The rows are grouped in 4 ways, from coarse to fine. Each group lies inside one group of the grouping before and may be the whole of it. The rows also spread widely along 12 directions, which tell nothing about the answers.
Some rows, each with its group in each grouping after it:
[ -2.0 -10.0   6.5   9.8  -4.8 -17.7   6.8 -24.7   4.5  -0.3  14.1  -3.2
  -9.0  -4.1  22.0   5.1   0.0 -23.0   0.3   7.5  -3.4   1.8 -12.1] : q_961 q_342 q_745 fimiz
[  8.7 -15.4   1.9  28.5  -3.9  -3.9  17.4  -5.2 -17.5  -9.0   5.5   4.2
  27.9  10.2   1.7   2.3  14.5  15.7   8.8  -0.9   1.8  -0.1   5.7] : q_898 q_178 q_730 Rem
[ -1.5  -5.2   8.7 -14.9   9.3  10.0  -9.3 -13.6  17.2 -20.3   6.6  13.8
 -32.7  -1.8  24.2  18.1  -7.5 -10.5  -5.1  10.9 -18.8   5.4 -14.3] : q_961 q_743 q_937 kitu
[ -9.9  11.0  -0.3 -36.8  -6.2  14.4 -12.5  23.4  -2.6 -11.0 -15.2  -6.1
   1.1  10.2 -30.1  -8.5  -1.5   8.9  23.4 -20.4   3.1   2.5  -4.8] : q_898 q_945 q_849 pud
[ -6.3  15.4 -12.1  -9.6   6.5  -9.5   5.2 -19.2   1.5  -5.2  -5.6 -24.1
 -18.2   2.0   5.8 -11.3  -8.7 -11.5  11.9   9.1 -11.0  14.3 -16.0] : q_898 q_178 q_476 gures
[  9.8  -7.8   6.0  -0.1   2.1  12.3  17.4  -5.2  -1.7 -27.2  10.8   4.1
  -6.4  10.1  17.4  12.0  15.6   9.9  -3.9   6.1 -16.6   9.0  -5.9] : q_961 q_743 q_180 pepa
[ 16.1   5.1  -3.3 -16.0   5.2  13.5  11.2   6.6 -24.8 -13.6  -9.0   3.1
  15.9  -3.4   7.0  -1.9 -10.4   6.7  -1.7 -11.8 -14.1  20.2   0.4] : q_961 q_342 q_745 Kek
[ -1.0  -0.7  -0.8  20.6  -1.9   1.8  20.5 -18.9  12.1  -6.9   8.1  -7.3
   7.6 -23.5  19.6 -20.9  -6.3 -35.0  -2.8   9.0 -12.9  -3.1  20.9] : q_961 q_288 q_419 gazud
[  1.6  -3.3  -5.0  13.6   9.5   5.4  -9.5 -11.6  12.1  -9.2 -15.1  16.0
  20.2  -6.0 -16.6 -13.5 -13.8  -6.0  24.2 -13.8  -5.4 -25.7  10.8] : q_961 q_743 q_180 komuf
[ -6.8  -1.1   7.1   5.7  -9.6   1.4   5.4   3.0 -11.9  -6.3  -8.1   2.2
  -3.4   4.7   0.0  16.5   8.8  13.4   1.4   7.2  -2.6   7.9  -3.7] : q_898 q_945 q_849 Sare
[ -0.1   8.0   2.2 -11.3   1.1  -2.5   8.2 -16.0 -19.7  -0.3 -14.9  -9.5
  10.7 -11.4  -4.2   5.8 -11.3 -14.9  -4.9 -14.7   1.4   7.4 -20.2] : q_961 q_288 q_419 moke
[-1.8 13.4 -5.3  2.3  6.0 -6.0 -1.0  3.3  3.6  4.2 -7.0 -8.2 -7.3 -3.7
 -8.6 -6.7 -6.2  5.9 -1.6  2.6 -5.8 -7.7  2.4] : q_961 q_743 q_47 Kib
[ -8.8 -11.0  -6.3  13.8 -10.7   0.5   1.5 -24.2  22.9 -10.0  21.0   6.1
  -5.0   0.4   9.1  10.6  11.2 -11.3   4.5  -0.4  -4.9  -2.1   5.6] : q_961 q_586 q_336 meze
[  1.6   0.9   5.3   8.8  12.4  -4.3  10.3  -8.8  -7.4  -8.7  -3.6  -2.9
   1.1   2.2   1.3   8.2  -3.6   8.6 -12.7   1.9  -1.9  -0.4 -13.4] : q_961 q_586 q_955 zudod
[ 11.8   5.4  -3.5 -26.0   6.4   0.7 -26.1  22.9   3.8  15.5   0.0  20.9
 -12.4   4.4  -3.8   2.8  -0.5  20.6   8.9  -7.4  -6.8  -9.2  11.1] : q_961 q_288 q_531 gozi
[ 8.3  4.5  0.2 -5.6 12.7  7.6  3.1 -0.8 -1.7 -6.0 -0.3  4.9  5.8 -1.9
 -1.5  0.1 -3.7  5.3 -4.7 -7.5 -6.7 -7.5  4.0] : q_961 q_342 q_897 mab
[  8.1   6.5 -20.0   3.2  19.6  -6.2   4.1 -22.8   6.7   6.8  21.5  -8.2
  -4.2   4.7   1.7   9.9   3.9  10.9 -18.1  -4.7  -0.4  -1.7  -5.5] : q_961 q_586 q_336 samas
[  2.3   3.5  14.3 -22.1  24.2  25.6   3.4  -3.0   5.1 -14.0  12.0   0.3
  -0.7  -6.1  -4.4   7.6  -2.1  -4.6 -29.3 -10.2   2.2 -13.5  -3.7] : q_898 q_178 q_476 Rede
[ 22.4  -1.7 -10.9   5.9   3.9   8.6  21.5  -6.1 -14.2  -5.6  13.2   5.9
  11.3   0.5  21.3   4.7  15.0  13.4  -6.9   1.4 -17.4  13.6  14.3] : q_961 q_288 q_531 gozi
[  3.9  -0.1   2.0 -18.3   6.7   3.5  -1.3  14.0   9.7  -4.9  19.5  -6.8
  -8.9   3.8   0.9  -4.0   2.0   3.6 -10.2  -5.0  -0.1   0.0   0.7] : q_961 q_288 q_419 moke
[ -6.8  -8.5  25.6  -2.9 -40.3   2.2  22.1  16.0 -13.8 -17.4  -2.2  -1.3
   8.7  12.9  -2.7   3.7  37.2   1.5  19.8  -6.4  -1.9   2.4   0.8] : q_961 q_586 q_955 zudod
[-11.5   8.6  -0.8  -3.6 -16.1   2.1  12.5   1.4  -5.0  -6.5   3.2 -16.5
  -2.5   0.2  -9.3  13.0  12.2   4.3 -10.8  -5.4   1.9  10.1  -6.6] : q_961 q_288 q_419 gazud
[  0.1  -0.9   0.8  18.9  19.6  -8.0   5.6 -15.6  12.1 -18.8 -11.7   0.3
 -10.2  -2.1  16.2 -15.7 -20.9  -7.3   9.6  19.4 -18.4  -0.6  -5.2] : q_961 q_586 q_955 zudod
[  5.8  -8.7  -4.5   2.1  33.5   4.9 -15.4 -17.0  21.9  -0.1  26.5  12.6
   5.6   2.8 -13.4  16.2  -7.0   9.6 -23.5 -18.2  12.8 -29.0  -5.7] : q_961 q_342 q_745 fimiz
[-27.1  -3.5  27.5  -4.8 -17.8  -4.2 -18.9  19.2  28.0  -8.8  -7.4   8.4
 -24.0  -1.6 -11.8   1.5  -2.2  -9.7   9.1   7.5   2.4 -20.1   0.2] : q_961 q_586 q_336 meze
[ -4.5   6.7   5.9 -17.6  16.0   6.7 -12.2  -7.5  -5.9  -8.2 -20.6   3.9
  -0.8  -0.5 -14.0   6.2 -18.1  -0.3   4.5 -10.6   0.4  -5.1 -19.5] : q_898 q_178 q_476 Rede
[ -2.1  -0.7  -8.4  -3.9  -0.8   5.9   1.9 -16.4  -4.5 -18.6  -1.7   2.0
   4.7  12.9 -10.1  22.3   5.2  14.7   6.3 -14.8  -2.5   8.5 -19.4] : q_961 q_342 q_745 Kek
[  4.9   0.2   8.1   5.2 -11.6 -17.8  19.6  -3.0 -11.4   8.1  12.5 -11.4
  -1.9  11.3   6.2   3.7  28.9   6.0  -0.4   1.9   1.4  -3.4  -6.1] : q_961 q_586 q_955 zudod
[ -5.0 -17.2 -13.3   2.9  10.6   3.4 -21.4  -3.9  28.7  -7.3  29.0   5.1
   1.3 -11.3   3.7  -5.8 -29.4 -16.1  -8.0 -11.2   3.9   0.5   9.4] : q_961 q_743 q_47 Kib
[  0.0  21.8 -12.7 -31.7  16.8  -9.1  -5.5 -12.0  -2.4  16.8  12.5 -20.4
 -22.1   0.1  -5.6  15.6  -5.5   3.1 -29.5 -10.2   5.4   6.8 -25.3] : q_961 q_586 q_336 meze
[ -3.8 -10.3  22.3  -0.9   2.5 -11.1  -5.5  -5.4   2.5  -2.6  -2.7   5.6
  -8.9   2.5   7.6   0.0  -1.9 -12.1  11.3   7.1   1.2 -12.8 -13.0] : q_898 q_178 q_476 gures
[  2.0  15.8  -3.0   7.1  14.7 -21.5  -0.1   5.6   3.8  10.4  -9.9 -12.2
 -18.1   4.8  -3.1 -10.2  -4.2  15.6   1.6  16.3  -6.9  -9.4  -4.7] : q_961 q_288 q_419 moke
[  4.4 -10.0   4.3  -6.3  -3.9  -9.9  -8.3 -12.3  -7.7   2.8  -3.6  13.8
   1.0  -2.8  13.7   4.4  -9.5 -13.4  14.4  -7.7  -4.4   5.1 -10.0] : q_961 q_586 q_955 zudod
[  4.9   0.1  -4.6  12.1   6.7  -4.3   2.9 -28.3   3.9  -5.0  -6.8   8.4
  -3.4   0.2   6.2   7.0   3.0  -3.1  12.3   2.6 -12.8 -10.3  -6.9] : q_961 q_743 q_180 pepa
[-17.4 -14.7  27.3   9.6  -9.2  -1.3 -11.7  24.9  16.5 -24.2 -10.8  10.0
  -5.1  22.9 -21.9  -1.3  10.5  19.5  28.9   5.9   5.2 -23.3  -3.7] : q_898 q_178 q_476 Rede

New rows. What belongs after each?
[-24.0  -6.8  17.1   1.1 -27.5   3.1  -8.0   0.0  15.9 -11.8  -8.8   5.4
  -0.4  -0.7 -14.3  -3.4   9.7 -18.9  30.9  -4.2   2.2 -15.8   6.0] : q_898 q_178 q_476 gures
[-13.0  -9.3   6.8  -2.0  -5.3   7.9  -0.5  15.8   3.4 -19.9   0.7  -8.7
  16.2   6.8 -22.2  -9.6  -4.4   1.4  10.8 -12.7  11.9  -1.3  -0.8] : q_898 q_945 q_849 Sare
[ -5.6   0.0 -20.1  -0.2   7.3  -8.3  -9.7 -27.9  -1.6  -5.4   3.3   0.0
 -13.9   6.4   5.2  32.2 -13.4  11.6  -9.0  -3.3  -3.0  24.3 -28.7] : q_961 q_586 q_336 meze
[ 17.5   3.1  -2.0 -12.7  -2.7   2.2  -5.4  -2.1  -9.7  10.7  -6.3  23.3
  -1.8   3.0   9.1   9.5  14.8  10.5  17.4  -6.5 -14.6  -5.2   7.8] : q_961 q_288 q_419 gazud
[ -1.0  -2.8  -6.2   4.0   9.7   1.7  -1.0 -28.5  14.8  -7.9  13.7   6.4
 -14.3   7.4   4.1  27.3  12.1   7.7  -7.1  -0.5  -4.1  -5.7 -14.4] : q_961 q_288 q_419 moke
[ -1.2  -7.0   1.2   8.5   4.0 -11.0  -8.7  -8.9   4.9  -5.9  -4.6   9.9
  -6.5   3.8   6.8   5.8 -10.7   1.7  12.9   4.0  -6.6  -2.1  -8.3] : q_961 q_342 q_897 mab
[ 17.7   5.0 -13.5  17.0   3.8   2.0   8.6  -1.2 -12.4  -2.7 -11.0  13.4
   9.6   6.0   3.4   1.1   9.4  27.6  13.4   3.2 -20.2  -1.2  15.4] : q_961 q_743 q_180 komuf
[-13.4   3.1 -10.0   0.9  -6.8   7.3  -6.9   0.3  12.5 -19.1 -11.5   1.0
   1.5  -3.4  -9.8  -7.0 -16.5  -3.0  15.0  -5.2  -9.3   8.8   5.6] : q_961 q_586 q_336 meze
[ -1.1  -5.4  13.6   4.1  12.7   2.4  -8.1  14.8  23.9 -18.5  -4.3  12.7
  -8.0  11.4  -6.8 -15.4  -1.3  11.0  17.1   6.2  -8.0 -24.2   6.9] : q_961 q_586 q_955 zudod
[-21.3  -7.9   5.1   6.4 -29.4 -17.1  -8.6  11.7  -6.7   3.5  -1.3 -10.6
   8.3   1.5 -15.8  -1.4  -3.4  -5.6  16.1  -6.6  15.9   6.8  -3.4] : q_898 q_178 q_730 Rem
[  2.5   6.8  -5.2   4.7   9.1  -9.8 -12.6   5.1  -6.5  13.3  -6.5   6.8
 -11.4  -5.9   1.2  14.2 -14.8  17.6 -14.2   5.3  -4.6   1.3  -1.6] : q_961 q_743 q_47 Kib
[ -9.4 -11.7  -0.6   4.4  -3.5  -0.4   3.2  -1.5   6.1 -18.9  13.3 -11.6
  15.8  -2.5  -6.9  -6.1 -15.5 -12.8  -2.5 -13.8   8.4   7.2  -5.8] : q_961 q_342 q_745 Kek
[ -9.0  10.2 -26.3   0.5  10.5  -5.4 -23.1 -17.4  15.4   0.9 -12.1   2.1
  -2.5  -7.3 -13.2  -5.1 -31.9  -4.6  16.5  -9.5  -6.1   0.5  -1.4] : q_961 q_342 q_745 Kek
[ -7.5   4.5 -21.7  -0.7  -7.5  -1.0  -4.6  -1.9  -6.4 -10.9  -3.9  -7.5
   6.0   6.1 -12.7   9.6 -11.5  15.4   7.1 -12.7  -2.2  23.2  -8.1] : q_961 q_342 q_745 Kek
[-13.4  16.9 -17.2   6.1 -23.6 -10.3  -5.0 -11.1   2.3  15.5  -6.0  -2.0
 -17.2 -13.2   5.5  10.3  -0.5  -5.5   4.9   7.8 -13.6  12.0  12.9] : q_961 q_342 q_745 Kek
[ -7.3   2.2  15.0  -0.7   2.6  -9.0 -13.9   6.5   4.6   8.1  -6.5   8.8
  -9.8  -8.3  -5.0   8.6 -12.2  -1.3  -9.0   1.9   3.0 -16.1  -3.0] : q_961 q_342 q_745 Kek
[ -2.6  -4.9 -21.0   9.5  20.7  -5.3 -15.6 -17.8  17.8 -16.8 -15.3   2.6
   1.2   3.2   1.1 -28.0 -34.1  -9.5  42.5   4.2 -12.8   3.8  -2.3] : q_898 q_945 q_849 pud
[ -1.2   5.0 -26.6  -9.1   0.4   7.0 -11.9  -8.6  -3.3 -10.1  -5.9   0.2
  13.0  12.5 -28.1  12.1  -3.8  21.3  16.4 -28.4   0.8   6.7 -11.2] : q_961 q_743 q_180 komuf
[  5.4  -1.9  -6.3   8.6  25.7 -18.7 -11.0 -23.5  14.4   0.8  -2.4   6.2
  -8.3  12.7  -2.6   0.0  -7.7   7.3  14.1   1.3  -2.2 -18.6 -18.7] : q_961 q_586 q_336 meze
[  3.2   2.8  -9.6 -16.2  -3.8   2.7   0.8   7.5   2.8 -14.2   6.9  -2.7
 -19.2   8.7  17.7  -4.3  -0.8   7.0   9.6   6.1 -19.4  25.8   0.6] : q_961 q_586 q_955 zudod
[-10.9   8.2   6.3   9.6  -7.9 -11.8   8.9  -0.7  -7.7   1.6  -9.6 -10.6
 -17.4   7.2   0.0  12.1  12.7  13.0   1.0  18.5  -3.1   3.4  -9.3] : q_898 q_945 q_849 Sare
[  7.7 -23.0  22.6   5.2  13.1   7.1   3.6  -1.7   9.7 -22.7  11.8  17.5
  13.2  11.8  -0.3   1.5   8.3   2.8   3.4  -9.7   3.8 -23.3  -5.8] : q_961 q_586 q_955 zudod
[  7.1 -12.7 -10.6 -20.7  -4.9  -2.8   6.7 -31.2  -3.6 -10.1  24.7 -10.4
  20.9  14.3  -5.5   3.9  12.7 -17.9  18.8 -37.3  10.7   4.9 -26.1] : q_961 q_342 q_745 Kek
[ 14.2 -17.0  -4.1  -0.1   7.7  -8.9   6.4 -17.9  -8.5 -10.8   7.7   0.6
  26.8  11.7   0.7  -8.5  -2.5  -6.5  20.3 -22.0   4.3   1.3 -16.5] : q_961 q_586 q_336 meze
[  6.6  -2.4   4.8   6.1   8.4 -11.1  13.9 -42.6  10.6  -5.6   4.1  -4.1
   0.0   8.9   2.1  -3.1  21.1 -20.6  22.4  -5.4  -4.2 -28.3 -19.8] : q_961 q_743 q_937 kitu
[ 16.6 -11.0  -6.7   7.9   7.9  12.7  22.0 -18.9 -22.0  -7.9  23.6   1.0
  21.2  -5.7  23.3  14.5   4.4   0.4 -24.5  -6.3  -4.5  20.1   4.5] : q_898 q_178 q_476 Rede
[ -4.1  -0.3 -12.7  10.6   2.8  -7.3  -0.9 -16.7  -0.8   2.3   2.8  -5.1
  14.5  -5.0  -9.8   4.1 -11.5  -2.7  -4.7 -13.8   6.5   1.0  -4.5] : q_961 q_586 q_336 samas
[-25.1  -3.2   6.4  21.8 -17.8  -1.8   9.1  -9.6   6.9 -21.2 -10.7 -13.4
   9.2   3.8 -19.2  -2.5   4.6  -7.0  18.2   0.1   4.8  -5.0  -4.9] : q_898 q_178 q_476 Rede
[ -1.1  -4.0   3.5  -9.5  11.3   2.5 -12.1   1.5  13.7  -2.5   9.2   4.8
  -4.2  -7.3  -0.8   0.4 -14.3  -7.6  -9.0  -7.1   2.1  -7.7  -1.0] : q_961 q_288 q_419 moke
[  7.5  -6.4  -1.6  -1.0  -5.3  -3.6  -4.2   3.5  -1.7  -0.4   3.0  12.6
  -6.2   0.4  17.1   3.4  -0.4   3.2  10.2   3.8 -12.2   9.1   5.7] : q_961 q_288 q_419 gazud
[-12.3  20.1   5.3  -6.6 -12.1  -8.7   6.4  -1.7  -3.3  14.3 -15.6 -20.6
  17.5 -17.4 -29.8 -22.5  -3.7 -26.9   6.9 -19.5  10.1 -23.0   4.8] : q_961 q_342 q_745 fimiz
[ -0.6  -7.2   7.4  19.5  -6.8 -25.0   1.7  17.7  -0.1   4.7   1.5  -5.4
  -4.9   3.6   8.4 -12.5  -3.3   6.3   8.5  16.2  -1.4  -0.1   3.9] : q_961 q_288 q_419 gazud
[ 12.2  -6.5   2.7   6.0  20.2 -14.8  -7.2  11.7  17.9  -2.7  11.2   7.6
 -15.9  21.2   6.9 -14.3   4.9  22.5  14.5  12.8  -8.3 -17.3   2.5] : q_961 q_586 q_955 zudod
[ -0.1   0.5   2.7  -7.5  -1.4  21.2  -4.5  -3.2   6.9  -9.0  -5.8  17.9
   8.2 -16.6  -1.1   2.9  -6.4 -11.5   0.4 -11.9  -9.6  -6.7  16.2] : q_961 q_288 q_419 moke
[ 11.1  17.6  -9.2 -11.1  22.3  -6.7   5.9 -18.0  -0.7  10.7   6.4  -9.9
 -10.8   0.2   2.8   2.5   1.7   2.8 -12.6  -2.1  -6.2  -9.3  -8.7] : q_961 q_342 q_897 mab
